The rows of a group lie close to one hidden flat surface of 10 dimensions, which may be shifted away from zero. Surfaces can cross.
Known rows, each followed by its group:
[ -4 -39  -4 -16   0   8 -17 -42  25   7  -5   0  16  -6   4   3 -35 -26
  -6]  Z
[  4 -24  -9  -3   6   7  16  -8   6  12  -8   2 -56   3   5 -32 -33  11
  -8]  B
[  7   6 -25   5 -13   0  -3  15 -18  17  -4  25 -10   2  13  30  28  -4
   8]  J
[  7  19  26 -36  25  -6  19  33  20 -16   2   5   9  -2  -2   5 -10   9
 -16]  U
[ 10 -11   8  15 -20   9   9 -29 -16  18 -23 -20  -3  -4   6 -13   3  22
 -11]  C
[-12  31  -7  16 -13   6 -12  19  10  -9  19   5  10   3  19   5 -44   5
 -35]  J
[-16 -21 -15  -9   7  22 -37 -41  21 -10   7 -41   6  11 -21  -2  -3   9
   6]  J
[  4  -9  16  14   0 -17  45  -3   3   8 -20  -3 -16 -11  14 -23   8  24
  -8]  P
[-22   9 -12 -10  20  -6  34  13  -3 -13 -28  11   7   8  14  11  23  11
  15]  C
[-10   2 -41 -23  -1  -9   2  -4  -7   9  20  14 -28   8  35  16  25 -18
   5]  B
[  5   4 -13   7   5  27   1   7   9  19 -28 -28 -33  13  -9 -12  -4  38
 -10]  P
[  0   0  -8 -20   6  25 -40   8 -15 -13   6   8  -4  -6 -19  24  -7  -6
  21]  U
[ -7  19  -9  47 -11  -2  17  23  -7  20 -26   2 -12   0  25 -14  -7  12
 -14]  U
[ -4  30   9  32 -19  -6 -14   8 -18  12  16   0  12 -10  16 -15  -4 -38
  -9]  B
[ 25  16  12  -9  -6  16  32  24  -1   8  13 -16  11 -17 -34 -24   1 -22
  -2]  J
[-23   5  -9   3  21  -5   0   0  30   7 -31 -23  -7  38   0 -12   4  21
 -15]  Z
[ -1  -4   2  24 -11 -12 -20   2 -47  -7  12  16 -15  -3  -1  -8  32 -10
  34]  C
[ 15  23  -3  21 -16   6  21  26  -2  -1   3  29  -6 -24   8  11 -28   9
  -2]  C
[ 22   0  30 -29   1   9  25 -21 -14  18 -20 -15   5   3 -19 -27  -2 -14
  -7]  Z
[ -1  26 -22  -7   0  15 -23  -4  -9   1  22 -10 -10 -11   6  12   7 -12
  18]  U
[ 25  -6   6 -23   3 -15  24  11 -11  -4   0  36 -28  19 -21   7  10  21
   8]  C
[  0 -21 -18   3  23  14 -29  11  36   9 -11  -8 -15 -27  -4  27  16   3
  27]  P
[  4   2  -4  12 -20  -3  19   2 -10  14   3  -9  18 -11  18   7  25   1
 -18]  B
[ 30 -11   2  14 -24 -12  34  -9   6  14   3  14   2 -22   6  12  13  12
  -6]  J
[  3  -2  -8 -19   1   5 -46  -9   6  15  13 -35  -1  29 -20   7  33  -4
 -11]  Z
[-19   8 -19  -3  13  -2  13   2  -5  11 -35  19  -3  30   8   7   8  -1
   7]  P
[ -8   2 -16 -22  10 -10  14  -5   3  13  -8  18  17  11   9  14  29 -35
  15]  P
[-11 -15  -6   0   0  19 -35  -6   2   3  14 -30 -21   2  -4 -26 -25 -10
 -13]  J
[-21 -10 -22 -41  12  25  17 -22  -3  -7 -29   4  21  14   8  26   0  13
   2]  Z
[  3 -36   8 -16  36  -8  15  -9  36   3 -19 -14 -28  -2 -21 -25   2   6
  18]  Z
[ -9  30 -39  10  -7  13   1  19  13   8  20   9 -12   5  -2   4 -26 -17
  -1]  C
[ -2  28  27 -27  12   2  50 -11   8   7 -19 -25  27  17  -7 -34 -20 -13
 -24]  Z
[ 12  -7   8  -2 -10  15   5  19 -17  12 -19  24  40 -11 -13  17   3 -33
   6]  U
[ 13 -34  16  -4 -18   0   5  -5  10  -6   4  22   9  -9  10   9 -45  10
 -33]  B
[ 15   5 -19 -14 -19  -6   1 -30  -8  21   8   6 -13  36  -8   3   9  -6
 -12]  C
[  1  35 -22  20 -15  20   9  13 -14   7  -7  19   6 -33  26  39  -7  12
  12]  C
[ 15   8  15   2  -6  11  14  10   1 -25  24   6   4 -28 -22 -11 -34   8
   4]  U
[ 19 -22  16  -9   8  -2  29 -15  -6   7 -23   7 -23 -24   5 -12   2  13
  14]  U
[ 16   7  28   3 -21 -11  20 -17 -29  -5  -4   1  26  -7   5   5  18  17
  -7]  C
[ -1 -21   7  -5  -9 -16   0 -14  11   4  18   9  19  -1   2 -10 -18 -44
 -12]  C
[ -7 -15  -4 -14   0  12  15   1  15 -13   2  -4  24   1  -9   7 -18  15
 -14]  B
[-15 -17  -5  22  -8  28 -29 -27   4   3 -21 -26  -1  12 -16 -20 -41  13
  -5]  J
[ -6   1 -24  30 -25  30 -39 -11 -12  23  -7 -24 -12   3  12   4 -15  14
 -15]  B
[ -8 -40  -4 -13   6  16   2 -33  14   7 -28 -21 -12  15  -6 -13 -16  25
  -6]  U
[ 10   6  10  11 -14 -19  38   1 -15   7  17   5  24 -26   3 -15  30 -39
   9]  B
[  3  16  18  -4   8 -18 -12   8 -12  18  19 -11 -11   3   4 -35  17 -50
  -2]  B
[ 43 -49  -3  -6 -27  24  12 -13  18  16  11 -24  -2 -34 -29   8   8  24
 -14]  Z
[  2 -24   7   0  27 -30  20  -2  37  -2   4   3 -12 -12  -7 -19   7 -16
  20]  Z
[ -1   4  12  28 -11 -35  65  -2  -4  -4  -3  31  14 -20  27 -17   8  -5
   5]  J
[-22   7 -18  12   3  -1  18 -12 -14  32 -49   8  -3   9  38   5  19  -8
   4]  U
[-13 -25  -6  25   3   2  -3 -16 -23   9 -38  15 -13   2  -1 -18   2 -12
  32]  B
[ 10  -2   2   2 -11   2   8   4  -1  27 -17  36  14   6  -8   6 -24 -45
   0]  P
[-42  16 -15   4  10 -16  12  -7 -17 -14   6   7  15   5  24 -25  14 -46
  23]  J
[-21   0   1  -2  23  -2  29  30   0 -21 -31  23  13 -19  19  12   0  23
  16]  C
[-11   9  11   1  15 -39  12   8  27   8  -5   5 -16  21  50 -10  -6   9
 -40]  U
[ 12  -7   6 -16   1  -9 -10  -3  -7 -20  15  19  21  -9 -28  20  26 -14
  40]  J
[ -2   8  -5  16   3   0  18  21  28  17  -1 -36 -17  11   0 -26  -1  23
 -39]  U
[ 24  14  15 -53   4  32  19  -8 -10 -10  20 -19  17 -21 -36  -3 -13 -21
   6]  Z
[ -7  -7  14 -10  12  -5  11  17   5 -22 -11  14   9  13   5   5 -22  21
 -20]  B
[ -3   7 -11  -6   9  -1   1  -3  45   9  14 -13  26 -26  14  19   7 -25
  -2]  P
[ -7  -9 -17  41 -18  10 -11  -5   4   5   6 -15 -20   3   2 -20 -26  18
 -12]  U
[-14 -13 -11 -22   9   3  31   7 -15  -8 -15  31   5  12 -18 -13  -8 -32
  25]  P
[ 28 -29  19   3 -25  23 -40 -17 -15   9   2 -10   3 -29  -7  13  -9   3
  -5]  C
[ -2  19   9   9   4 -26  17  16   4   5 -14  23   6   8  21  13   9   4
  -5]  P
[  3  53  -7  -9   0 -23  39  12  19  21   4  -6  35   7  21  16  39 -22
 -16]  P
[ 26   3  37 -17   3 -32  15  16   4 -13  21   6   5  -7   4   3  18   9
 -19]  P
[-16  14   0  33   8  -1  11   7 -18 -26   5  -2 -13 -14 -17 -28   6   7
  46]  J
[  3 -11 -26   4  -6  13  34 -16 -17  36 -23 -15 -24  -4  -7 -26  35 -14
  21]  P
[-28   7 -27  23   4 -10  -2 -16  -4 -19  24 -15 -18  -4  21 -10  20  11
  26]  J
[ 18  -1  22   5  12  -1  19  10  31  -5   6 -11  -8 -21 -21 -29 -34   3
  -5]  Z
[-16  29 -15   4  -5   6  -9  11  33 -13  22 -12  36  10  -1  19 -23   8
 -29]  Z
[  2  19  17  62 -25 -15  14  25 -35   6 -11  29  -7 -19  24 -15  -8  -3
   4]  B

New rows. What belongs after each?
[ 29  11  29  -9  -3  -8  13 -15  16  28  11 -14 -17 -33  27 -11 -14 -13
 -28]  U
[ -7  -1 -23   3   0   9 -28  26  -2 -21  32  -2  -7   7 -27   4  19   0
  20]  U
[ -4  12  -2  11  -1 -21  73   1  -9  -2   2  -3   0 -18  17 -29  24   0
   7]  P
[-19  12 -16  13   1 -18  17   5  10  -3  -4  17  15   8  20  10   8  -5
   2]  Z
[-32   4 -33   8  13  33   3  -8   4  10 -46 -25  -2   3  20  11   1  34
   3]  C
[  0 -11  24 -13  20  -8  27  28  23 -13 -19   3   1  11 -10 -10 -16  30
 -20]  U
[  1  -7 -13  17 -13  11   8 -31 -12  19 -14  -9   8  -6 -17  -9  19 -13
  29]  J
[  5 -12  -9  32 -19 -14  23 -30  -2   8  -3   7   4 -18   7   0  18   4
  18]  J
[  9  31  17  14 -14 -26  20  16 -25  13 -19  43   5  26  19   6  -1  -5
 -18]  P
[  0   7   3  14 -16   0  -7  -5 -20  -2  25 -22   0   0 -15 -23  19 -14
   6]  C
[ -3  35  -5  10 -12  12  17  23  -5 -24  29  -7  42 -26 -22   5   6 -10
  14]  B
[  0 -16  13  -9  18 -11   0  -6  20 -47  21  -3   7  -6 -35  -1   2  33
  30]  J
[-32  26 -19  38   2 -24   2  27   7 -12   3  12 -20  22  32  -7  -6  18
 -14]  U
[  7 -17 -12 -39  21  23  35  21   1  -1 -13   7 -10   6 -52 -17   4 -16
  30]  P
[ 24   5  38 -14   7  10   1  17  -1  -6  -3  -8  -9   4 -33 -21 -30  17
 -14]  Z
[  0  12  -4  34 -26   0  33  -1  -9  -7  15  19  18 -32   5 -11 -21 -23
  13]  B
[-23 -27 -31   8   2  19  29 -20  -7  10 -29   3 -11  -3   0 -27  -9 -19
  27]  P
[ 20  21 -14 -18 -16  19  37  -3   0  45 -13 -20   2  18 -35 -21   0 -22
 -18]  P
[-13 -35   4   3   2  13   9  -6  -7 -17  -3   7  -6  -9 -10 -26 -48  -2
   4]  P
[-20 -48 -11   2   8 -22  12 -13  18  -5 -15   2  -4  32   2 -14  11  11
  -6]  U
[  2 -11  23   4  -5 -31 -26   4 -21   4  12  39  -5   4  29   1 -15 -38
 -11]  B
[-11 -11 -30 -23  10  16 -33  -7  10  26 -23  25  12  20 -10  26  -1 -48
  19]  P
[  9  12  -9  -3  -2   1  17  16   7 -12  12  -1  -4  -5  -7  11  15  22
   2]  J
[-16  37  -8  15   8  -2  33  11  -3   4 -24   6  -3  -1  32  -3  -1  10
   1]  U
[-17  -5  34  23   8   1  -9  20 -17 -33 -32  15  52   3 -21   5  -5   9
  20]  B
[-19 -27  -3  28  -1 -18 -15 -21 -16  -9  -6  12 -24 -10  41  -3   7  13
  13]  P
[ -2 -19  -5 -11   8   0 -19 -14  11  29 -35   2  -6  20  10  14   9   2
  -5]  P
[-13  -1   0 -24  26 -16   0   7   6  16  -8  -1 -45  31  24 -27 -12  -7
 -23]  B
[ -7 -41  10   1   2 -11  11  14   1   0 -27  26  21  21  -8   1  -1  -6
 -11]  U
[ 37 -13  39   9 -20   7  15  15 -13   4 -17  -3  -2   1 -24  -9 -16  44
 -34]  Z
[  4 -12  14  -7  -9   5  -4 -15  -3  -3   8  -8  36 -25  11  13   2 -17
  -5]  C
[ -9 -22  -8  13 -13  11 -13 -17  16  15 -12 -12  17  14   0  -8 -26  -6
 -30]  U
[ 10 -10  10 -13 -17  14  -5  -3 -29  -6 -18  21  16   8  -2  23 -17  19
 -15]  Z
[ -8  -5  16 -26  21 -22  18   2   7   1   0  -1   1  11   5 -28   4 -32
  -3]  B
[ 20 -41  30 -26  -6  -9  -6 -15   8  10   6  -4  22  -2   0   5   0 -16
 -33]  B
[-19 -29   0   7  10  11  20 -13  16 -11 -22  -7   4  -3   7 -18 -40   8
  -8]  P
[ 18  -5   7 -28  -8   0  12 -12   2  28 -15   4  19  29 -14  -2  -9 -29
 -27]  P
[  7  -7  20 -25  16   4  34  31   4   6 -12  -7 -10   1 -13 -32 -13  -6
 -22]  J
[-16   3  10 -16  14  -7  26  -4   5 -18 -21   2  25  25   5   2  -3  21
 -15]  C
[ -1 -49 -15 -19  -8 -10  -3 -31  -7  20 -10  13   0  10  33  22  23 -11
 -11]  B
[-16  -5  13   4  26   1   7  41 -24 -16 -18  11 -36  10  -9 -36  -9   5
  14]  J
[ -1   3   5   0   3  12   8  22   5  -2  -2  -8 -17   1  -5 -15 -21  15
 -17]  J
[  3 -20  -8  11 -15  -5 -28 -27 -12  14  16   5 -19 -10  15   1   5 -24
   8]  U
[-16  32 -41  -4   4  15  18  14  20   5  -2   8   1  12   9  14 -22  -1
  -8]  C
[ 17 -18   6  -8 -11  -5 -10  -3 -18  11  14  -1   6 -10   0  10  35 -17
   0]  B
[  2 -12 -25 -24  -2  -7 -23  -8  -2   4  50 -20 -24 -11  16   7  38 -22
   1]  J
[ -9  23 -23  -2   4   9  -1   5  -8  37 -25 -13   5   7  26  10  34 -21
  -2]  U
[ -1  26  -3   0   4  10  19  -8   9  -4   8 -16  -8 -13  13 -11 -19  14
  -2]  U
[-36 -21 -44 -41  18  -3   9 -37  10  -6  -3  15   7  24  24  15  10 -31
  15]  B
[  2 -14  23   5  -1 -14 -28  -3  27  -6   4  13  13  14   0   2 -45  -9
 -24]  Z
[ 23 -23  30 -55  31  10  13  -7  10   4 -16 -27 -14  12 -44 -30   6   5
   3]  Z
[-19  -4   6 -11  21 -14  26  27  -2   1 -44  29  24  23  16  14  16  -3
  -2]  U
[-26 -21 -13  26  -7   0 -10  -9 -12 -18 -10  34   9  10   4   6 -25   0
  15]  U
[  8  10  15   6  -1  23  -4  39 -25  -3 -10   9  -3  -2 -41 -23 -23 -14
  13]  J
[  2  30  -5 -21  18  10  26   7 -11 -13   2  -1 -12 -24  -3   3  17   9
  33]  U
[ -6  -3   3  27  -9   1  13 -27  17 -21 -21  10  34   4 -16  12 -22  32
  11]  J
[ 19  -1  33  -3   2 -12  25  20   3 -14   1   6  -6  -1 -10 -14 -19  27
 -19]  P
[ 10   5   7 -13   3  27  -6  -6  -9  18 -35   1   0 -12   5   8 -21   2
  -2]  U
[-12 -25 -15  19  -4  21   3   7 -10 -25 -27  23  -5  -1  -6  11 -28  42
  18]  B
[-19  33   9 -15  16  -7  31  23  21 -13  15  -4  17  12   9 -19 -31 -10
 -28]  B
[ 12   6   6   5  -5  16  12  18 -22 -18   3  21   4 -27 -20   8  -8   4
  35]  U
[-13  -6  10   3  15  -5  10   0   8 -28  28 -23 -13 -16 -11 -38  -2  -2
  16]  J
[ 20  -6 -19 -25   2  27  21  -2  18  21 -26  -4 -16  -4  -6  23   1  31
  -7]  C
[ -7  -7 -33   5   7  42 -16  12   3  16 -11 -24 -21 -37  -1   8  18   4
  30]  C
[ -3 -18   8  10  -5 -15 -22 -20   0 -18  32   6   3 -10   9  -6 -15 -14
   3]  J
[-13   5 -17  29   5   6 -29  -6   5   8  -5   3 -26  -4   4 -10 -17 -10
  20]  Z
[-11  12  -7 -26  14  18  22  16  14   2  -7 -24  14  14 -14 -15  -9  -4
 -20]  J
[-15  20 -18  -9   7  12 -13 -10  26   8   8 -40   9  18 -11  -5  -1  -3
 -13]  Z
[  9 -18  29 -11   4 -13  -4   8  -6 -25  34   8   3 -18 -16 -18  -9 -24
  14]  J
[ -6 -12 -11  24   2 -10  -1  26 -12  19 -26   9 -27  14   8  -4  29  12
   5]  U
[  0   6 -12  -7   6  33 -11 -21   8  14   3 -25 -16 -17 -16 -21 -27 -22
  19]  Z
[-13   9 -24 -12  15  10  44   7  12  -9 -10  -3   6 -11  -1   5  17  13
  20]  Z
[-10 -44  -5   2 -10   2  -8 -36  -6  17 -32   4  14   9  18  11  -3  -1
 -14]  B
[ 24 -38  19 -18   6   0  37  10  -7   2 -17  16 -19  -6 -36 -23  -1  -1
  13]  P
[  4  -9 -12 -23   3   8  -8  31 -26  23  -4   8 -33   7   8  -5  17 -28
  -7]  J
[  8 -12  22  28  -8  -1  20  29   5  -1 -24  15  -1  -3  -7 -13 -38  23
 -22]  U
[  5  -6  -7  21  -1   3 -12 -12  34  20  13 -34 -14  -9 -12 -24  -6 -13
  -3]  Z
[  6 -14  -4 -37  -3 -19  14 -23  12  12  30  -2  16   0  23   3   8 -44
 -29]  B
